The same things were measured in two ways. Each way mixes the same 9 hidden numbers, adds some noise and spreads widely along 4 directions of its own, which tell nothing about the thing.
In the rows, zero is written as 128.
Some things both ways: the first way, then the second way.
[116 118 154 132 115  72 120 126 132 164 123 122 109]
[147 120 136 123  92 125 116  67  87 114 124 149 118 140 120 115 161]

[131 122 121 129 125 120 142 141 109  94  87 145 153]
[136 142 127 157 100 134 146  77 106 122 159 153 149 116 125 149 103]

[124 110 114 172 130 111 145 143 127 114 126 133 127]
[118 164 137 123 140 108 118  48 146 102 125 178 112 125 130 122  82]

[119 129 109 164 145  94 115 147 142 133 152 104 149]
[106 128 104 137 144 118 114 113 119 117  88 159 112 131 110 114 114]

[104 123 118 151 129  97 105 129 106 121 159 121  94]
[112 121 121 130 138 110 115 163 157 128 105 121 143 136 128 116 148]

[149 132 117 131 112 115 111 142  97 109 135 101 103]
[117 131 112 123 128 117 116 142 144 129  99  95 132 116 141 107 154]

[119 129 100 129 103 115 133  93 126  99 135 126 120]
[136 110 113 166 109 143 120 123 104 119 100 173 122 145 103 115 141]

[142 118 121 138 144 157 132 123 129 117 111 130 151]
[138 157 117 119 134 118 140  99 140 109 121 141 125 105 129 130  81]

[131 143 118 105 132 174 135 119 159 167 154 133 169]
[128  93 113 121 155 141 109 146 111  90  92 119 124 142 128 117 170]

[144 118  80  97 105 184 147 139 146 118 129 128 138]
[132 136 129 139 110 109 103 107 147 133 108 132 151 137 122 128 130]

[117 115  82 149 121  93 136 112  99  97 133 150  84]
[ 98 121 129 144 115 123 124 120 120 146 103 173 123 142 109 105 110]

[117 133  98 131 135 107 109  85 128 127 126 124 116]
[172 151 156 133 132 108  87 169 177 137 110  94 165 157 139 155 123]

[ 64 122 129 118 150 111 128 126 139 151 144 112 138]
[118 128 112 109 117 112 140  91 129 115 111 167 139 109 105 121 121]

[200 127 101 150  87 144 131 137  99  98 135 131 115]
[110 147 136  76 198 114  62 124 156  80  94  79  89 129 178  97 198]

[164 115 181 133  92 144 131 110 114 139 129 134 136]
[159 112 108 133 100  83 108 155 145  96 146 126 156 157 145 104 104]

[ 99 118 135 133 146  75 118 160 121 140 103 134 120]
[116 123 125  99 119 128 124 123 103 137 117 120 139 110 121 127 165]

[108 100 108 145 116 130 109 140  85 101 125 158 131]
[138 140 132 155 120 143 158  83 113 108 166 136 137 109 133 154 144]

[ 99 121 136 134 136  55 108 120 135 174 129 101 121]
[152 130 128 107  88  76  86 148 144 151 102 116 165 154 119 117 105]

[ 79 105 123 120 115  96 111 136 135 134 141 121  70]
[138 134 141 149  80 111 120 103 147 150 119 155 156 138 109 128 158]

[158 122 141 133 125 164 140 104 160 145 139 111 158]
[165 131 118 117 132  82  94 134 154  99 110 125 150 154 125 133 101]

[103 116  86 133 100 124 115 113  99 109 158 127 145]
[133 111 104 145 131 129 116 151 125 109 107 133 136 135 122 119 147]

[158 152 146  97 126 145 130 121 171  66  75  92 127]
[158 150 111 167 102 145 124 136 137 142 108 142 145 110 109 146 155]

[136 150 158 103 146 130 125 161 120 157 111 132 154]
[105 128 123 106 134 126 132 120 134 108 140 102 139 105 158 113 141]

Other things, the second way, with their names:
k5: [129 126  99 129  86 113 138 139 100 155 100 148 130 120 100 107  95]
k336: [167 150 137 116 155 130  87 119 149  94  83 120 107 142 144 122 122]
k675: [119 132 110 126 126  94  93 151 140 120 114 155 119 145 131  93 117]
k978: [113 124 141 166 117 133 113 118 153 127 117 133 146 151 146 114 107]
k959: [147  98  99 166  72 125 131 112 103 129  95 147 142 143 103 106 125]
k734: [154 142 151 170  88 110 136  97 177 117 163 137 171 144 144 136 112]
k883: [136 140 121 109 146 112  94 146 136 117  90 113 114 135 137 111 127]
k341: [110  89 116 133 106 137 108 110 110  99 109 120 124 141 152  74 173]
k70: [137 137 147 122 151 112 109 122 171 103 127  98 159 139 148 147 141]
k112: [145 145 151 169 139 153 114  86 132 104 118 160 110 146 133 138 135]
k410: [159 104  91 185  50 124 143 164  84 144 139 151 142 146 111 103  98]
k933: [109 150 124 172 110 136 132 135 179 144 116 176 141 119 125 112 114]
k871: [119 146 123  99 159 115  86  85 147  83 111 108 113 119 162 111 162]
k792: [127  87 103 141 132 125 116 156 126  97 100 140 141 148 117 111 159]
k975: [133 146 130 118 108 124 118 135 146 140 114 125 129 111 132 110 175]
k955: [145 144 140 128 124  92  72 156 194 124  95 118 137 162 151  99 135]
k266: [130 154 147 156 116 111 106 120 185 129 134 170 153 148 134 127  97]
k611: [136 102 147 147 149 126 106  71 147  67 140 103 161 154 147 151 214]
k559: [107 105  85 122 135 129 115 139  95  84 128 140  91 119 145  74 188]
k22: [156 148 135 149 110  94 112 120 162 140 111 134 171 151 115 152  54]
k289: [111 105 123 165 111 148 135 103 110 119 118 147 127 136 123 112 155]
k382: [134 139 124 118 109  91 113 139 145 134 132 135 155 134 128 124  99]
k170: [139 117 121 100 140 120 130 124 120  84 123 145 119 134 134 108 104]
k327: [151 148 136 123 160 122 128 105 163  84 107 125 113 131 144 125 107]
k970: [116 108 113 104 130  96 112 168 137 132  91 126 155 138 111 117 123]
k57: [126 128 108 114 146 106 107 181 128 120  81 159  80 146 118  78 120]
k624: [111 172 152 102 132 102  86  89 180 126 111 123 118 126 165  96 123]
k308: [149 156 159 136 118 129 113  87 142 126 110 131 112 142 141 119 116]
k484: [121 114 120 100 124 100 110 153 134 117 134 142 165 134 126 123 117]
k833: [136 145 146 110 135 108  88 109 147 140  76 124 129 141 117 131 157]
k673: [144 131 128 143 121 115 133 148 147 133 119 116 161 134 121 145 109]
k478: [126 142  87 100 147 133 138 169 108 119  90 158  85  94 111  99 121]
k403: [130 146 124 129 112  90 112 103 168 114 114 198 139 144 118 107  49]
k3: [152 128 152 136 139 144 138 126 132 111 130 108 140 134 135 151 153]
k385: [159 163 146 106 124  88 131 101 169 121 143  83 163 119 144 154 114]
k33: [121  88 118 155  66 112 168 129 131 130 154 136 198 139 126 119  70]
k891: [135 145 122 132 137 143 128 130 131 146  54 123 116 117 107 128  98]
k190: [137 151 140 105 128 133 115  96 125 110 135 127 115 113 150 118 157]
k291: [104  70  91 130 116 112 152 138 109 114 106 119 174 129 101 125 133]
k668: [122 120 118 169 127 149 158 118 138 107 126 169 138 123 117 129 119]
k184: [132 116 108 118  93 128 109 109 116 128  62 158 119 132 112  81 104]
k31: [109 122 104 142 139 117 116 133 139  99 127 133 127 128 144 105 135]
k712: [116 124 120 122 141 170 154  75  78 105 112 155  96  90 105 135 215]
k474: [142 117 110 157  88 139 176 106  78 146 114 150 142 118  88 143  74]
k930: [122 107 123 161 107 140 137  89 121 113 116 133 148 135 129 122 112]
k500: [180 131 137 107 155  89 132 117 149  88 143  62 174 132 127 190 165]
k235: [147 150 142 161 118 135 116  49 160  93 104 175 110 144 139 106  89]
k667: [120 109 103 117 134 105 116 133 100 112  96 146 101 140 109  99 149]
k11: [161 121 126 158 128 150 135 108 117  96 113 144 130 139 119 142 123]
k381: [152 140 145 132 140 113 106 139 152 111 120 118 136 153 144 130  97]
k682: [129 115 108 125 136 120 112 179 141 113 107 158 130 136 116 110 149]
k468: [152 140 141 126 135 113 103  91 132  97 146 110 144 136 145 150 157]
k663: [150 115 135 154 140 124 114 141 170 103  98  96 157 156 139 133 134]
k125: [109 124 120 130 107 120 150 141 136 137 123 137 143 119 130 105  92]
k27: [132 128 164 137 132 130 109  84 155  95 140 120 157 152 158 136 126]
k298: [134 121 121 138 118 117  93 155 148 128  92 109 140 148 140 103 131]
k799: [131 143 126 151  82 122 144  97 127 142 148 141 152 114 127 128 115]
k903: [147 136 111 107 131  84 110 142 153  85 145 146 132 137 144 106 110]
k222: [131 170 152 154 122 131 118  49 148 108 146 186 110 126 138 126 129]
k589: [127 118 110  85 131  84 103 179 152 116 118  89 152 128 143 106 164]
k582: [111 126  87 136 114 120 144 153 130 135  93 142 119 107 114  94 115]
k971: [132 109 117 151 116 132 131 108 108 116 100 146 128 142 111 119 116]
k303: [180 125 115 146  84 135 135 132  97 132 123 124 148 125 108 143 147]
k306: [146  89 110 174  97 141 136 124  97 129 109 125 174 140  96 153 152]
k232: [123 148 157  95 142 122 111 101 148 117 119 106 126 126 156 118 133]
k299: [135 143 122 148 137 139 147 119 139 125  89 151 114 117 109 130 112]
k441: [122 142 122 117 142 115 103 122 141 115 100 141 114 129 131 111 135]
k158: [140 135 113 117  82 112 121 112 108 140 126 128 143 111 121 117 150]
k293: [141 135 103 109 109 102  89 154 140 124  93 160 117 129 118  89 159]
k272: [118 136 141 115 127 109 126 145 152 131 120 109 132 136 151 104  99]
k707: [164 133 135 144 101 110 104 108 163 123 113 111 171 139 124 144 167]
k964: [121  82  99 104 132 119 102 139  89  98  86 100 122 141 128  96 176]
k405: [132 149 137 151 109 134  99  76 144 112 127 155 128 133 149 111 120]
k947: [115 108  92  86 139  78  97 232 150 151  70  69 157 129 119 108 152]
k702: [146 141 122 163 108 136 119  89 117 111 127 170 111 135 125 117 121]
k862: [109  79  67 167  84 124 145 204 115 126 116 201 140 139 103  70  85]
k897: [144 106  98 122 145 143 108 140  78 101  83 117 102 127 113 121 189]
k642: [126 103 126 158 132 126 101 145 133 117 101 103 145 162 139 120 132]
k968: [117 129 122 129 130 142 111 109 126 110 106 141 126 123 140 108 117]
k564: [108 154 102  98 137 113 123 103 124 105 128 156 104  98 142  96  96]
k784: [109 144 116 159 124 118 113 133 168 118 126 188 130 132 130 103 115]
k254: [ 91 111 128 132 101 115 131 118 158 132 127 152 157 125 129  98 165]
k243: [168 140 118 169 110 142 122 133 123 136  94 165 129 134  94 143 132]
k201: [126 147 126 100 132 106 112  93 147 102 120 128 130 116 146 113 114]
k497: [ 95  98 106 115 137 133 108 125 109 115  84 125 127 121 121 103 183]
k652: [154 126 120 122 131 118 104 156 119 105 123 119 116 141 138 114 160]
k570: [149 128 131 161 115 137 148  64  99 102 160 136 147 124 119 166 153]
k536: [102 143 113 131  81 122 112  90 138 149  80 180 108 118 123  64 101]
k108: [104 111 130 172 121 157 141 121 104 123 135 173 126 139 123 121 121]
k859: [134 153 131 134 113 121 127 102 152 122 135 159 140 116 131 126 112]
k465: [ 85 155 137 104 150 115 144  73 177  95 146 121 130  96 171 106 112]
k282: [121 112 133 149 122 133 163  73 150  87 143 141 159 126 136 131 108]
k995: [130 160 115 117 136 106 125 148 167 126 117 124 137 111 140 121  90]
k47: [ 87  98  96  89 146 100 123 136 146  90 117  75 153 112 161  93 148]
k6: [174 130 132 161 125 149 155  91 116 108 124 121 149 121 106 179 152]
k750: [145 131 116 156 100 160 157  79 105 114 119 135 122 102 124 125 146]
k913: [112 157 136 154 147 129 140 132 180 115 142 177 132 123 138 126  88]
k221: [117 121 105 144 116 132 140 101 109 123  87 150 110 120 109 103 120]
k870: [165 125 150 144 149 116 122  93 158  73 167  77 181 146 157 178 151]
k811: [137 140 126 119 142 152 108 106 119 101 119 150 114 108 124 134 222]
k313: [140 133 109 138 102 112 122 133 130 126 112 122 137 133 138 104  67]
k912: [147 117 146 125 109  95 118 178 155 148 130  94 183 154 125 146 138]
k875: [130 121 114 135 149 128 116 181 139 123  85 120 121 137 121 118 142]
k89: [121 100 119 160  87 127 127 135 122 148 103 132 165 144 112 119 117]
k350: [105 133 123  85 177 120  85 162 138 119  65 116  94 130 137  96 159]
k318: [150 114 126 147 103 124 139 124 129 113 142 116 163 134 132 136 134]
k812: [176 145 136 135  91 124 138  77 104 130 136 138 153 122 104 165 131]
k121: [150 136 133 133 114 121 110 114 154 115  98 143 123 136 127 107 166]
k264: [126 131 144 160  82 125 143  95 140 123 180 148 159 131 146 123 136]
k304: [122 176 136  86 172 122 100  40 130  70 132 147  75 105 165 110 135]
k424: [116 136 119 149 135 147 129 113 124 118 119 158 127 118 125 129 116]
k778: [130 129 114 114 137 132 126 113  93 113 104 169  97 120 104 118 146]
k12: [135 142 118 165 150 138 140 137 162 100 126 139 122 120 136 131 141]
k130: [135 125 132 135 130 136 106 124 116 117  97 136 105 145 130 108 146]
k471: [117 155 146  88 163 111 116  75 152  84 136 128 119 120 162 119 100]
k769: [152 155 138 129 123 119 124 112 137 112 149 138 132 127 142 135 115]
k547: [138 125 151 137 151 136 116 127 145 104 115  97 131 145 146 136 170]
k889: [114 148 134  89 134  90  92  78 167  89 128 105 133 129 181  89  89]
k524: [128 114 119 114 129 136 138 100  91 105 119 144 122 117 113 129 165]
k731: [122  98 112 166 112 143 148 166 126 127 103 143 132 140 116 104 136]
k604: [109 136 122 152  86 126 116 104 110 170  95 157 131 128 106 112 111]
k774: [145 125 137 120 130 101  90 137 163  90 132 147 130 159 148 102 149]
k439: [110 114 128 149 105 112 108  90 157 111 117 129 143 143 141  96 176]
k463: [136 140 146 127 123 126 109 100 160 105 115 141 135 138 146 111 115]
k472: [ 95 176 136 107 174 112 111 153 203  89 168 124 105 107 201  88 138]
k369: [142 138 133 138  93 137 159  69 105 129 140 144 142 105 112 146 144]
k791: [145 151 119 140 148 115 116 121 173  96 117 143 131 125 133 132 126]
k935: [108 133 125 115 139 125 138 113 122 129 122 121 141 106 119 143 151]
k449: [154 126 132 115 139 120 127 132 108 122 129  87 158 124 117 175 170]
k247: [107 134 131 123 152  86 102 160 180 121 124 125 155 147 142 122 110]
k627: [133 133 129 142 144 114 133 121 141 118 138 129 161 126 112 170 150]
k310: [135 136 129 156 117 122 137 122 154 136 117 101 162 123 128 147 131]
k294: [148 147 152 118 112 124  81 131 160 139  96  80 142 140 161 112 145]
k362: [170 115 154 169 137 141 130 137 123 107 144  87 157 158 134 173 165]
k156: [115  97 128 154 128 139 134 121 113 130  93 103 154 143 115 139 139]
k676: [159 106 127  95 129 134 119 136  89 110 115  66 141 118 128 145 234]
k48: [147 149 139 160  82 123 138   4 112 104 162 163 139 125 131 139 108]
k618: [136 143 131  85 137  94  95 104 151 100 132  63 146 117 166 123 171]
k408: [137 124 132 165  98 140 142  89 100 118 149 162 124 134 119 128 159]
k393: [126 147 125 112 164 127 121 105 138  77 141 153 106 117 149 119 128]
k142: [119 138 126 127 138 118 136 119 142 113 120 146 133 127 132 121  71]
k892: [147  76 127 153 116 108 131 167  99 119 141 118 181 175 103 158 129]
k175: [162 159 153 132 131 136  81  88 152 104  98 111 111 143 159 116 137]
k946: [115 156 132 124 129 131 126  72 138  99 143 188 116 113 138 115 102]
k579: [109 109 122 149 144  86  88 126 159  96 121 161 152 176 130 117  97]
k53: [ 81 128  86  84 173 100 119 150 139  97  96 177 105 108 117  90 106]
k616: [113 139 122 143  73  99 112 144 146 156 143 180 154 139 129  94  78]
k510: [145 107 112 129 112 139 110 178 118 141  74  72 146 129 131 114 156]
k914: [118 140 138 135  89 124 134  60 132 141 112 176 140 122 110 117 102]
k926: [132 143 143 124 146 106  88 150 171 126 103  95 144 148 149 127 131]
k575: [105 120 123 122 118 116 108 165 128 155 113  88 150 125 137 117 179]
k874: [136 149 144 130 113 138 123  86 122 121 131 138 117 120 142 120 141]
k819: [141 126 112 124  75 127 147  95 122 127 134 125 163  98 126 122 138]
k692: [119 143 132 145 139 133 122 148 148 136 110 120 126 127 135 124 139]
k328: [156 174 159 149 111  87 126 110 199 135 167 122 185 138 142 166  80]
k810: [114 122 117  97 175 133 127 174 147 104  94 103 122 112 141 115 151]
k412: [135 107 110 123 114 101 100 130 132  99 130 127 163 144 137 116 128]
k414: [ 99  90  70 108  98 130 149 109  46 110 104 147 104 109 118  72  83]
k787: [142 163 125  89 141 106  85 111 150 111 108  92 119 110 155 117 172]
k842: [162 118 138 160 122 156 115  86 111 110  92 127 139 145 115 150 141]

Some of these things the first way, each followed by its name:
[105 144 139 112 128 173 165 129 114 140 155 132 125] -> k282
[122 121 138 158 147  69  87 145 108 140 155  87 102] -> k947
[102 123  93 149 125  90 104 122 105 134 166 100 113] -> k221
[139 141 134 132 129 128 130  85 112 106 120 141 159] -> k393
[153 118 124 145  91 127 163 166  81 135 118 137 132] -> k889
[126 145 161 117 130 136 133 192 103 179 163 103 160] -> k47
[105 149  99  98 122 131 131  99 125  69 119 122 100] -> k933
[184 138 155 137 108 153 142 149 122  95 118 127 140] -> k31
[117 139 168 132 139  92 136 127 136 105  87 123 110] -> k859
[104 158  97 121 123  93 129 122 110 136 147 122 121] -> k978
[142 128 124 145 131 135 154 152 134  81  85 148 135] -> k424
[151 165 105 110 131  98 119  50 120 131 124 107  94] -> k308
[175 160 130 121 130 147 141  69 164 130 110 106 137] -> k336
[130 133 140 139 119  99 132 117 137  93 102 133 102] -> k222
[110 113 134 125 142 143 118 157 155 124 122 141 117] -> k712
[126 125 107 104 122 174 145 116 158 115 116 156 126] -> k266
[123 124 162 141 131  77 116 142 123 133  87 138 114] -> k190
[157  79 160 194 120 114 111 165 137 142 144 143  93] -> k667
[149 132 138 122 129 187 128 118 165 115 135 115 145] -> k791
[116 125 162 161 134  90 121 160 122 120 121 118 134] -> k570
[ 87 113  70 146 126  47 107 156 111 121 123 115 109] -> k604
[161 129 139 130 121  95 116 169 106 103 101 127  88] -> k575
[ 99 117 116 168 138  90 111 141 105 132 161 134 122] -> k247
[187 140 157 136 116 115 133 102 137 101 107 123 124] -> k675
[139 128 153 118 148 134 110 116 150 151 101 146 152] -> k769
[172 134 142 141 117 178 126 111 125  69 126 130 105] -> k12
[146 147 123 114 130 165 145 118 131 125 135 125 131] -> k70
[137 124 144 148 129 158 146 128 153 126 114 140 127] -> k11
[100 114  81 118 146 128 103 139 178 183 159 112 121] -> k833
[145 129  83 127 109 163 127 149 128 155 163 135 144] -> k642
[141 113 111 150 123 150 155 132  97 124 117 164 136] -> k471
[133  97 134 146  81 140 163 164 103 107 115 145 140] -> k412
[109 133 127 140 100 113 138  98 104 107 163 116 115] -> k792
[111 125 160 137 147 103 123 137 140 148 122 129 133] -> k524
[159 150  93 112  97 127 132  91 125 122 115 112 120] -> k175
[104 104  98 157 119 121 121 142 121 149 158 134 124] -> k971
[120 136 142 120 131 142 144 169 162 137 128 104 143] -> k306
[123 120 102 148 120 122 118 150  95  98 143 109  91] -> k310
[135 104 156 158 147 163 106 138 131 157 169 109 133] -> k500
[ 79 137 117 131 110  53 120 123  92 135 141  94 143] -> k48
[117 127 166 150 138 130 162 182 118 135 151 107 120] -> k291
[105 115 104 189 141  47  95 135 109 134 147 124  94] -> k350
[ 63  73 157 168 113  53  78 161 145 156 135 123 104] -> k293
[140 142 107  87 121 167 166  84 131  91  91 154 162] -> k946
[131 109 146 165 104  91 125 172 110 160 151 118 123] -> k964
[ 95 109 137 164 153  72  94 121 143 149 131 130 132] -> k778
[135 157 121  99  70  99 148 107  72 123 146 113 106] -> k341
[143 144 176  93 122 168 136 119 149 142 123 126 107] -> k734
[119 141  83 100 121 108 114 116 117 150 139 116 122] -> k624
[156 124 148 126  80 138 151  65 106  93 126 149  90] -> k774
[139 104  76 142 104 172 110 105  94 118 158 167 118] -> k362
[119 109 150 136 118 101 101 134  95 143 147 123 113] -> k589
[ 79 117 139 114 147 113 134 135 137 163 119 155 170] -> k484
[138 116  51 126 155 185 122 134 164 141 129 127 129] -> k891
[ 84 103 157 131 107 113 142 187 115 125 136 147  57] -> k254
[129 105 152 141 173 137  82 130 172 157 110 141 159] -> k478
[179 160 111  79 110 173 139 102 149 136 128 109 141] -> k298
[116 111 100 114 116 160 146 174 140 148 131 145 121] -> k89
[135 134 115 122 109 115 115  97 132 116 124 122 147] -> k702
[138 179 112  86 142 153 153  95 180 149 123  94 160] -> k842
[155 124  94 145 118 114 113  98 108 114 130 121 130] -> k883
[107 129 119 130 123 109 133 176 132 139 144 114 130] -> k497
[142 119  99 168  87 129 173 120  99  81 158 140 128] -> k579
[143 122 146 156 132 109 126 146 146 125 117 123 112] -> k441
[144 133 125 116 103 152 148 108 131  61 109 142 119] -> k784
[ 62 121 101 112 142  98 135 141 142 160 131 125 115] -> k914
[168 136 130 101  65 169 164 145 112  96 150 112  75] -> k439
[145 109 133 120 111 178 145  99 144  91 114 160 117] -> k682
[102 119 108 144 148 137 105 126 110 141 153 145 128] -> k810
[128 113 154 166 165 138 136 172 151 161 112 155 136] -> k142
[150 125 171 145 130 149 129 139 142 130 128 145  71] -> k731
[133 124 139 138  78 167 167 167 116 113 167 127 105] -> k611
[116 105 112 150 125 122 113 112 157  93 112 123 108] -> k243
[115 112 129 143 125 133 138  82 102 145 136 161 140] -> k170
[172 126 168 133  87 118 110 135 103 112 128 134 145] -> k559
[119 135  62 126 103 115 144  78  69  65 122 171 119] -> k108
[120 147 156 113 118 104 116  82 144 132 141  93  76] -> k121
[121 127  79 115  99 162 155 142 101 125 149 133 133] -> k930
[158 120 148 117 112 129 119 128 111 123 113 122 105] -> k676
[102  98 110 152 146 114  88 149 106 193 153 164 105] -> k272
